There are 3 nested groupings, the coarsest first. Each group lies inside one group of the grouping before and may be the whole of it. The rows also spread widely along 12 directions, which tell nothing about the answers.
In the rows, zero is written as 128.
Known rows, each followed by its group in each grouping:
[104 153 108 110 143 109 161 115 138 144 127 162 153 112 155 114 150 159
 129  97 162 132 113 175 155 190 137 158 169 165  75 128 134 149  76 148]
veb K_724 dit
[122 134  80  96 102 100 142 102 132 150 105 213 164 107  98  92 157 114
  79 114 107 161 108 145 192 184 174 123 142 166 123  95 117 126 147  87]
moz K_140 Galo
[126  84 121 164 124 145 134 137  99 130 151  84 116 125 121 129 102 130
 120 120 119 107 176 115 108  92 133 178 122  92 129 166  88 118 125 195]
vov K_443 nisaz
[134  28 138 143 160 135 162 138 116 111  72 111 151 113 129 159  93 130
  96 130 114 101 171 146  53  67 105 159 144  84 144 123 114  87 110 134]
veb K_647 Rubub
[118 148 110 143 136 150 146 144 117 200 115 127 113 153 166 114 126 159
 146 148 136 131  76 199 128 147 130 122 159 138  79  83 161 113 118 182]
vov K_967 dem
[126  95 140 138 151 123 135  94 141 150 104 172 139 118 146 103 143 153
 116  93 124 117 112 144 144 175 150 109 144 116 115 105 163 134 112 100]
Lari K_523 bonu
[162  99 155 128 134 154 126 111 131 146  92 171 116  93 100  92 152 137
  78  99  65 126 160 128 129 116 168 119 128 107 156 138 114 115 149  94]
Lari K_584 zib
[130 158  65 110 139 112 163 143 121  93 144  99 117  76 158 160 152 119
  95  76 152 130 128  99 106 106  68 146 141 148 138 164  76 160  73 145]
Lari K_584 fov
[135 110 209 121 161 154 145 143 143 126 122 114 145 128 150 114 113 168
 150 151 118 105 146 174  99 105 151 152 131 100  95 158 151 133 100 162]
moz K_140 bam
[165 137 165  97 139 173 142 129 139  70 141  87  92  98 184 102 129 124
 132 160 141 100 125 116  68  55 117  84  94  90 170 162  98 151 133 123]
veb K_558 Zofas
[133 119 183 177 122 170  95  90 115 169 151  95  75 162 135  90 152 153
 166 123  81 105 134 119 154 164 157 137 103 107 131 147 172 124 162 136]
veb K_647 nok
[115 156 136 169 112  86 111 120 120 144 118 104 106 127 115 148 121 202
 183 179  89  80 114 109 167 150 134 117 176 144 111 126 123 137  80 154]
veb K_591 rarov
[121 161 105 137 113 170 140 137 111 174 140  89  79 176 169 120 149 113
 154 155 110 149  55 154 141 140  95 116 116 145 109  88 170 111 161 150]
moz K_138 Ropi
[127 148 147 119 154 126 131 106 148 133 146 159 150 116 186  97 117 161
 143 102 184 117 122 170 119 173 162 128 130 118  94 152 154 170  88 149]
vov K_555 zomu
[130  99  81 125 120 106 119  96 135 140  92 182 189 104 151 151  71  97
  61 119 112 172 121 158 114 161 149 176 104 114 168  86 189  97 149  91]
moz K_140 Dip
[138 209 138 115 105 121  67 141 123 132 126 133 102 109 112 131 138 136
 125 161  57 147 137 126 158 136 151 149 114 151 156 147 140 132 155 124]
vov K_443 nisaz
[152 140 148 162 150 138 119 146 121 187 106 208 120 139  68 104 163 142
 135  57 131 159 190 172 101 153 173  61 163 175 126 134 134 135 172  95]
vov K_443 nisaz
[140 100 147 103 140 186 175 135 140 161 103 170 130 144 136  67 142 121
 115 144 137 145 107 203 114 118 169 102 136 117 102  91 132  98 172 125]
veb K_724 dit
[128 167  98  94 137 128 156 134 109  96 133  89  99 101 167 148 181 113
 107  93 108 138 118 106 119 118  62 146 123 164 140 156 102 153  92 129]
moz K_138 Ropi
[101 163 136 114 145  75  92 163 142  53 158  75 147 120 118 203 108 129
 163 131 151 126 147 101 130 120  60 194 123 143 126 180 149 155  84 146]
Lari K_584 fov
[118 176 133  86 156 153 148 137 126 114 150 103 113 134 183 128 180 106
 130  81 140 162 113 157 116 149  76 166 110 165 108 156 160 155 113 139]
moz K_138 Ropi
[102 123 153  59 128 131 150 147 143  69 155 100 154 132 134 105 137 116
 138 178 141 120 107 142 162 105 123 175 109 116  90 150 102 138 116 161]
moz K_140 bam
[146  96 106 161 115 117 128 101 135 162  86 181 139 122 121 115  98 144
 115 145 126 116 116 147 118 139 173  74 147 117 151  79 140 105 154  90]
veb K_647 nok
[112 163 145 118 123 138  95 166 108 108 154  75  94 162  79 156 170 100
 153 122  88 157 169 114 144 121  84 184 110 171 136 172 132 124 172 137]
veb K_647 Rubub
[144 144 182 123 146 180 142 140 139 181 105 161 115 149 127  79 149 157
 150 145 111 144 125 205 117 135 179 109 150 136  95 115 155 115 159 138]
veb K_591 rarov
[135 137 187  88 154 168  96 133 119 144  74 125 106 128 150 113 160 124
 103 154  38 149 117 178 125 126 126 169 102 114 143 111 192  95 155 112]
vov K_967 dem
[147 102 145 174 127 166 129 144 116 122 151  80  72 177 123 129 119 113
 190 147 165 109 126 111  75  79  98  35 110 112 160 121 131 125 185 116]
veb K_558 Zofas
[125 167 105  95 108  86 134 125 131  91 135 137 128  72 129 105 143 168
 119 166 121  84 117 103 174 119 153 118 156 134 116 155  42 163  72 157]
vov K_443 nisaz
[130  90  95 128 122 132 172 135 117 127 123 143 124 147 103 112 146 104
 123 113 152 136 119 131 124 112 112  76 139 144 124 104  91 123 153 113]
moz K_138 Ropi
[157 139 103 187 113 146 115 126 108 175 131 125 107 121 114 145 108 130
 111  90 101 147 181 126  88 120 147 139 127 140 172 149 133 118 166 135]
veb K_647 nok
[122 178 127 142 122 121 110 139 117 106 165  68  86 154 150 161 143 125
 181 132 131 127 106  97 129 131  68 113 109 158 139 149 152 155 126 132]
moz K_138 Ropi

New rows. What belongs after each?
[120 126 143 129 158 133 148 110 129 149 115 147 144 110 154 118 141 160
 121  83 129 133 155 171 115 167 143 179 155 137 100 149 145 139  86 152]
veb K_591 rarov
[120  99  76 127 116 110 150  82 117 106 118 122 134  82 171 133 117 126
  81 117 115 110 118 101 136 143 119 166 122 106 156 125 106 126  91 125]
veb K_724 dit
[166 143 111 131  96 133 138 126 124 120 137 151 100  99  79  87 156 135
 110 125 113 115 164  93 135  91 173  63 136 145 166 158  36 146 165 110]
veb K_647 nok
[139 149 137 175 136 142 122 142 142 189 130 150 124 149 134 127 103 165
 159 125 140 134 116 169 116 148 156  97 153 135 107 110 180 129 143 145]
Lari K_523 bonu
[102 121 149  79 145  94 120 145 123  46 151  98 151 113 106 142 147 118
 132 116 137 114 175 103 146 117  98 193 116 130 116 197  88 160  92 151]
vov K_555 zomu
[135 112 168  93 163 101 118 151 162 112  44 180 173  96 110 154 109 151
 105 167  91 127 122 178 112 109 132 131 159 117 127  94 170 100 109  84]
Lari K_584 fov
[123 185 144 145 122  99  99 188 133 154 133 146 128 145  24 157 144 159
 164 121 102 148 175 144 166 134 135 141 180 195  95 160 122 135 142 149]
Lari K_584 zib
[140  99  42 134 104 161 152 103  96 147 120 122 104 112 157 123 127  70
  60  98 114 161 116 117 104 116 105 138 101 118 182  98 113 100 174 116]
veb K_558 Zofas
[123  59 132 170 118 152 122  96 111 199  82 169 103 179  88  90 155 123
 132 129  86 129 105 151 159 172 156  79 137 125 128  55 168  75 199  75]
veb K_647 Rubub
[137  77 163 151 149  91 100  66 130  88 106 129 134  82 169 128 103 174
 123 122 116  64 145  91 112 140 139 112 114  72 170 145 139 151  70 102]
vov K_967 dem
[116 108 112 139 117 153 151 144 124 141 140  86 116 162 148 122 103 124
 154 180 152 115  89 156 121 102 120 136 130 107 103 104 129 102 149 175]
veb K_647 nok
[116 117 111 100 150  86 161 125 133  56 134 122 150  92 137 145 139 137
 134 103 183 106 153 107 107 118  97 127 150 139 129 164  72 168  67 126]
veb K_591 rarov
[124 143 108  84 121  57 125 113 171  69  93 180 181  85 143 134  92 155
 128 198 168  95  84 139 141 132 150  86 153 128 135  95 115 143  92  86]
veb K_647 nok
[140 185 136  95 120 131 130 112 152 143 136 183 138 108 147  81 151 146
 122 128 127 146 104 160 160 168 180 102 127 155 116 131 136 157 132 109]
moz K_140 bam
[ 96 132 139 114 137  69 101 128 128  52 135  68 144 126 155 197 109 130
 163 166 122 104 104  90 137 134  60 170 109 126 144 141 167 141  78 120]
moz K_140 Dip
[142  81  72 207 140 152 175  89  91 184 139 118  90 124 164 123 150 133
 111  16 160 116 154 113  76 151 113  97 146 131 144 136 109 138 114 135]
veb K_647 nok
[124 152 125 127 137 130 113  95 127 153 134 150 136  95 180 106 126 152
 101  96 113 131 134 159 139 181 163 190 124 119 114 150 155 144  95 158]
vov K_443 nisaz
[127 203 101  97 101 102 122 133 134  72 180  92 120 100 148 141 131 128
 137 147 135 127 119  91 155 118 106 151 110 157 138 178  90 176 103 155]
moz K_138 Ropi
[157 162 110 173 134 167 140 147  95 167 149  91  77 133 153 156 146 117
 129  66 113 158 157 118  65 112  93 108 116 158 166 158 139 139 146 131]
moz K_140 bam
[127  94 148 104 133 192 133 154 130 107 155 104 134 170 123 109 103  63
 130 141 155 180 153 171  86  87 130 179  74  98 138 139 149  98 214 148]
veb K_591 rarov
[102 102 169  93 143 138 152 126 143  87 149  88  98 149 141  82 181 145
 179 167 151  73  60 116 183 124 101  93 131 101  75 125 107 144  99 139]
Lari K_584 fov
[114 106  88 161 109 100 154 127 134 125 133 113 140 136 149 145  67 158
 165 188 179  88  85 132 126 119 126  98 156 111 111  93 117 120 101 159]
veb K_724 dit
[130 112 135 185 139 168 144 124 124 165 175 110 102 178 145 106 126 132
 181  84 199 125 138 153  92 145 135  95 125 128 108 141 151 140 159 155]
veb K_647 nok
[150  94 138 167 127 147 116  68 116 129 128 112  95 119 182 118 120 128
 116 102  97 109 121  92 105 141 124 106  85  89 181 129 165 133 133  92]
moz K_138 Ropi
[119 129 215 118 157 162 118  91 144 147 147 137 125 152 165  72 170 154
 161 107 114 125 112 170 161 197 164 151 104 119  88 148 204 147 126 125]
moz K_140 Dip
[ 95 116 134 108 142 137 155 114 139 109 154  99 133 149 185 103 126 140
 170 157 183 108  76 160 142 150 119 151 128 107  77 120 142 139  96 170]
veb K_591 rarov
[138 113 162 114 139 158 148 154 126 123 137 128 132 144 103 110 144 111
 131 119 123 147 159 150 111 102 138 133 118 133 122 153 121 127 159 134]
moz K_140 Galo
[130 142 151 124 116 142 111 178 142  96 165  79 114 152 100 140  98 123
 170 191 138 119 122 124 130  69 115 135 114 111 122 152 117 123 159 167]
Lari K_584 zib
[107 118 104 128  67 103 120 126 119 138 154 152 142 152  33  91 138 118
 132 169  93 135 128 104 234 151 181 139 130 150 110 123  82 118 180 139]
moz K_140 Galo
[112 137 131 167 118 127 103 121 140 193 122 142 135 158 137 127  92 165
 153 165 105 128  80 169 171 178 160 149 145 119  92  83 207 106 139 154]
Lari K_523 bonu
[160  95 103 109 126 173 164 125 109 124 123 141 110 100 138  84 144  95
  70 102 120 134 152 122  92  79 148 102 106 100 162 144  61 126 160 126]
vov K_555 zomu
[125 110  87  95 147 144 144 117 130 112 114 144 151 111 174 137 126  76
  74  86 153 173 131 162  83 138 103 175 101 128 153 119 154 115 145 104]
veb K_647 Rubub
[153 123  76 110 120 147 155 130  98 132  72 117  94  84 145 140 159 101
  54 126  55 137 123 114  97  80  99 127 131 132 187 107  86  96 142 100]
veb K_647 nok
[119  56 195 179 174 164 164 133 124 175 108 118 127 174 137 117 117 173
 178 116 147  97 144 191  88 136 135 127 163 103  74 117 176 104 112 162]
veb K_724 dit
[138 123 116 152 135 115 141 140 101 137 121 118 105 111 107 134 148 158
 128 101 118 105 163 113 113 107 116 101 159 144 134 150  77 144 101 150]
vov K_967 dem
[109 176  77 139 122 175 133 128  93 165 179  67  66 164 177 132 183  88
 136  72 131 171 103 133 133 171  70 178 102 169 121 141 156 131 154 160]
veb K_647 Rubub
[121  78 183 156 142 172 153 119  94 168 141 107  84 168  88  81 208 142
 151  74  82 113 161 121 160 150 133 122 134 138  95 156 115 129 141 139]
moz K_140 bam
[166 152 100 147 125 167 118 139 145 174 113 157 123 116 167 135  75 113
  97 135 130 168 104 175  72 109 149 110 112 109 165  96 181 103 177 116]
Lari K_584 zib
[140  93  60 155 133 136 181  99  94 139 140 120 114  93 167 135 148 110
  77  33 141 134 151  95  88 131  99 123 125 133 160 147  86 146  99 125]
moz K_140 bam
[132 118 160  71 144 113 115 129 149  46 117 137 156 114 130 137 126  93
 114 138 130 144 142 125 110 105 106 138  89 122 162 146 143 138 143  77]
moz K_138 Ropi
[107 177 135 105 115  94 107 118 120 112 141 130 101 144  97 122 208 129
 161 123  91 132  98  95 209 186 108 100 130 188 122 131 134 155 131  85]
moz K_140 Dip
[123  87 176 108 136  93 138  83 143  61 111 144 116 107 118  88 175 167
 160 149 130  54 112  81 171 143 137  47 141 113 134 131  86 158  90  66]
veb K_724 dit
[130 106 155 131 127  96 111  83 141  73 139 115 109  91 131 109 149 165
 141 132 113  62 118  57 171 136 130  96 120  93 145 158  98 163  84 100]
Lari K_584 fov
[146  90 127 121 121 168 149 132 153 107 171 136 138 129 129  82  92 105
 121 136 190 127 129 140 109  84 164 110  99  79 127 145  96 131 170 151]
Lari K_584 zib
[123  91 147 101 140 137 137 199 113 106  94 101 142 146  72 151 108 113
 125 185 105 135 158 165  98  42 105 157 139 119 121 123 100  87 156 166]
vov K_967 dem
[144 183 162 115 151 171 116 119 124 135 158 115  95 125 181 117 176 115
 129  64 111 166 141 140 103 158 114 143  86 152 149 173 178 160 139 109]
moz K_140 bam
[ 88  69  90 152 118  53 101 103 115 129  89 181 161 141  71 146 117 127
 128 126 128 116 123 118 179 186 130 116 156 136 124  76 141 105 130  88]
vov K_443 nisaz
[135  44 177 113 153 158 134 110 117 100  93 122 114 118 135  89 145 120
 104 138  90  94 142 126 109  93 137 124 106  64 146 128 112 104 138 112]
vov K_443 nisaz
[108  95  94 106 100  63 120 105 148  95 107 184 196 101  79 123  91 133
 100 165 136 115 136 130 181 148 176 160 146 125 125 112  99 119 127 115]
veb K_647 nok
[127  69 152 173 147 143 148  75 141 170 131 156 152 144 179  92  92 164
 142 100 166 106 115 170 116 178 169 124 129  89  94 112 185 134 107 143]
moz K_138 Ropi
[131 140 151 145 154 147 144 124 119 150 137 121 100 151 154 121 175 137
 161  86 136 132 114 142 113 158 108  86 131 153 118 131 164 147 123 111]
moz K_140 Dip
[149 196 145 129 126 146 108 148 133 179 110 151 125 129 136 136 126 142
 125 143  73 170 120 180 120 144 155 138 129 162 135 119 189 118 158 124]
moz K_140 Dip
[133  82  88 127 130 117 137 145 123  97 115 136 143 119  97 156 113  84
  90 106 132 148 150 106 101  91 101 120 119 121 169 118 110 113 163  97]
Lari K_523 bonu
[146 182 146 131 112 185  99 103 134 169 143 118  99 123 193 101 111 130
 116 149  79 157 108 164 129 156 167 180  82 110 151 132 198 116 168 142]
veb K_724 dit
[115 112 118  46 127 136 179 162 133  67 112  98 137 125 151 118 145  94
 118 212 127 120  60 141 138  67  92 125 120 113 112 101  87 111 123 134]
moz K_140 Galo
[134 122 189  78 166 138 154 160 139  70 100  88 124 113 168 141 141 144
 145 180 112  96 108 141  88  67  90 113 126 108 125 139 124 132  87 123]
moz K_140 bam
[133 168 125 132 130 132 110 149 137 140 154 157 140 133 123 118 107 127
 142 116 169 156 153 169 109 137 160 129 127 144 119 149 137 145 154 151]
vov K_443 nisaz
[142 132 108 223 114 173 107 143  99 218 131  84  88 172 143 167  76 137
 150 132  99 146 137 156  76 124 124 149 125 125 146 109 193  85 177 168]
veb K_647 Rubub
[147 120 141 106 144  92 142 149 166 107  77 195 170  94 103 127 104 164
 119 166 141 109 122 155 114  96 161  58 173 127 126 101 110 133 113  93]
Lari K_523 bonu
[139 137 124 140 130 103 131 148 132 132  82 149 136 115 109 156 101 161
 141 169 115 119 133 147 101 105 135  92 170 142 141 105 121 117 118 115]
veb K_591 rarov
[156 115 149 125 153 152 107  94 127 113 111 123 130  83 211 130  90 126
  82 109 102 126 149 133  66 120 139 168  79  69 182 156 170 133 114 119]
vov K_555 zomu
[140 124 143 166 133 186 115 105 114 147 185  94  91 172 170 114 134  86
 150  74 148 163 130 125  94 153 117 124  60 117 159 147 194 137 190 118]
moz K_140 Dip
[145 183 154 114 116 118 119 154 175 114 152 145 135 114 125 105  95 178
 170 200 162  99  97 151 146 104 174  83 150 122  99 142 110 155 117 156]
Lari K_584 zib
[166 191 137 156 130 161 128 126 121 153 163 126  77 126 148 113 164 136
 143  66 128 149 153 121  95 135 129  77 116 168 154 172 132 172 148 119]
moz K_138 Ropi
[130  68 140 185 134  95  84  74 134 166  88 195 156 138 121 122  75 158
 135 124 133 115 130 151 125 185 178  86 129  97 151  77 203 112 145  81]
vov K_967 dem
[135  87 112 113 121 124 137 148 128 128  56 139 157 105 115 153  80 128
  79 201  72 125 128 162 101  74 137 165 144 102 149  86 122  68 142 127]
veb K_647 Rubub
[124 197 135 100 128 106 116 176 156  81 165  98 140 110 123 154 108 149
 160 167 158 123 126 132 134  95 113 155 137 143 106 175 111 161  99 174]
Lari K_584 fov
[104  96 163 103 134 102 130 142 138  97  93 106 128 133 106 128 143 161
 152 209  80  76  81 118 185 108 113 123 156 106  95  99 120 111 101 131]
Lari K_523 bonu
[123  97 115  90 135 106 123  94 136  87 102 152 168 100 159 138 117  93
  78 124 111 146 112 128 128 149 122 164  92 109 166 110 164 118 129  77]
moz K_140 Dip
[135 137 111 159 121 133 115  95 122 184 106 145 138 113 170 139  95 147
  93 112  76 147 124 158 126 170 148 187 123 124 137 113 193 113 121 141]
moz K_138 Ropi
[104 118  98 115 121 112 148 175 142 124 127 139 176 157  98 148  73 117
 151 183 191 144 115 190 120 104 125 143 157 140  88  96 131 107 148 169]
veb K_558 Zofas
[138 112 231 128 170 150 133 118 160 154 108 169 163 131 143  88 116 190
 151 127 121 112 153 207 115 151 189 149 145 110  75 148 187 139 103 148]
moz K_138 Ropi
[133 171 112 164 140 168 129 140 102 209 113  97  75 156 203 141 128 146
 149 134 105 136  71 173  99 148 103 114 137 133 115  93 193 112 125 159]
vov K_555 zomu
[137 176 153 113 131 136 119 105 155 132 160 170 132 130 160  86 145 137
 152 110 164 145 109 153 141 179 167  87 106 149 121 140 165 171 140  99]
moz K_140 bam
[122 161 135 167 129 124 136 136 125 183 138 129  90 149 115 112 170 187
 178 120 116 102  99 131 174 165 136  77 180 163  79 121 131 148 107 151]
Lari K_523 bonu
[130 142 135 128 104 131  83 114 129  93 179 109 112 145 128 109 109 106
 153 148 144 126 132  94 146 132 145 121  72 105 158 160 131 150 172 125]
vov K_555 zomu
[127  75 148 128 133 111 173 159 131 103 119 141 144 131  46 106 145 156
 150 140 157  83 175 130 132  78 150  86 183 138  93 150  33 133 120 148]
veb K_647 nok
[134  36 185 156 164 129 127  72 143 128  82 178 131 147 131  92 142 145
 150 105 149  89 125 141 108 163 154  42 130  93 141  90 174 119 144  44]
veb K_647 nok
[132  87 172 158 110 120 134 117 116 125 134 109 107 138  81 101 145 170
 163 166  83  70 137  85 172 113 157  89 141 112 121 145  84 133 122 136]
moz K_140 Galo
[ 88  57 125  98 112 112 151 100 139  78 135 108 140 151 137  88 120 127
 160 210 167  71  56 122 188 130 123 111 127  83  90  85 105 118 118 139]
veb K_558 Zofas
[128 125 103 148  95 102 144 150 129 101 174 107 141 134  94 136  87 136
 160 170 164 106 136  99 137  91 141 106 134 130 124 152  70 147 130 168]
moz K_140 Galo
[115 150 122 142 141 116 116 134  88 189  82 121 110 110 115 152 171 166
 100  94  32 136 151 152 155 164 110 201 169 167 111 131 146 113  88 161]
vov K_967 dem
[142 112 123 167 132  97 122  74 115 117 131 128 123  86 154 141 134 154
 111  69 104 101 157  73 120 162 128 120 120 122 172 162 129 160  82  98]
moz K_140 Dip
[133 103 158 140 166 177 146 135 132 169 105 137 121 165 159 116 133 122
 144 108 151 145 120 201  74 135 126 116 131 122 112 101 194 103 160 121]
veb K_647 nok
[105 100 125  76 122 127 154 158 128  74 146 110 124 136  62 102 183  98
 127 140 131 122 123 105 185  93 102 135 132 133  98 145  54 128 143 137]
Lari K_584 fov
[121 124 204 124 173 131 128 148 138 118 115 113 129 127 155 122 128 185
 173 153 135  83 134 172 105 118 133 134 155 107  81 152 145 140  73 168]
vov K_443 nisaz
[145  63  88 147 130 154 142 106 105 110 134 114 122 101 167 123  94  86
  74  92 144 128 157 108  64  90 123 139  88  71 182 139 101 116 146 133]
vov K_443 nisaz
[143  94 129 187 129 139 158  93 107 192 117 151 102 133 125  96 161 169
 133  83 104 103 127 124 137 165 158  68 158 135 119 116 123 133 116 120]
moz K_140 Dip
[140 128  43 120 117 141 173 134 107 159  96 154 121 120 141 136 144  85
  70  99 116 174 101 146 106 119  99 105 137 161 150  81 115 106 155 106]
moz K_138 Ropi
[132  97 102 153  95 131 109  96 138 163 120 191 157 144  99  99  74 113
 115 150 136 159 129 159 143 159 200 123 115 111 147  84 155  98 200 107]
veb K_591 rarov
[156 140 130  98 143 135 147 149 150  63 116 109 134  91 188 154  81 121
 124 177 164 118 117 138  44  56 106  97 110 100 176 132 119 133 118 112]
veb K_724 dit
[127 118 113 177 135 180 153 125 117 186 167  90  85 159 172 109 131 138
 152  96 155 121  95 147 118 141 115 128 130 110  94 127 152 125 129 182]
Lari K_584 zib
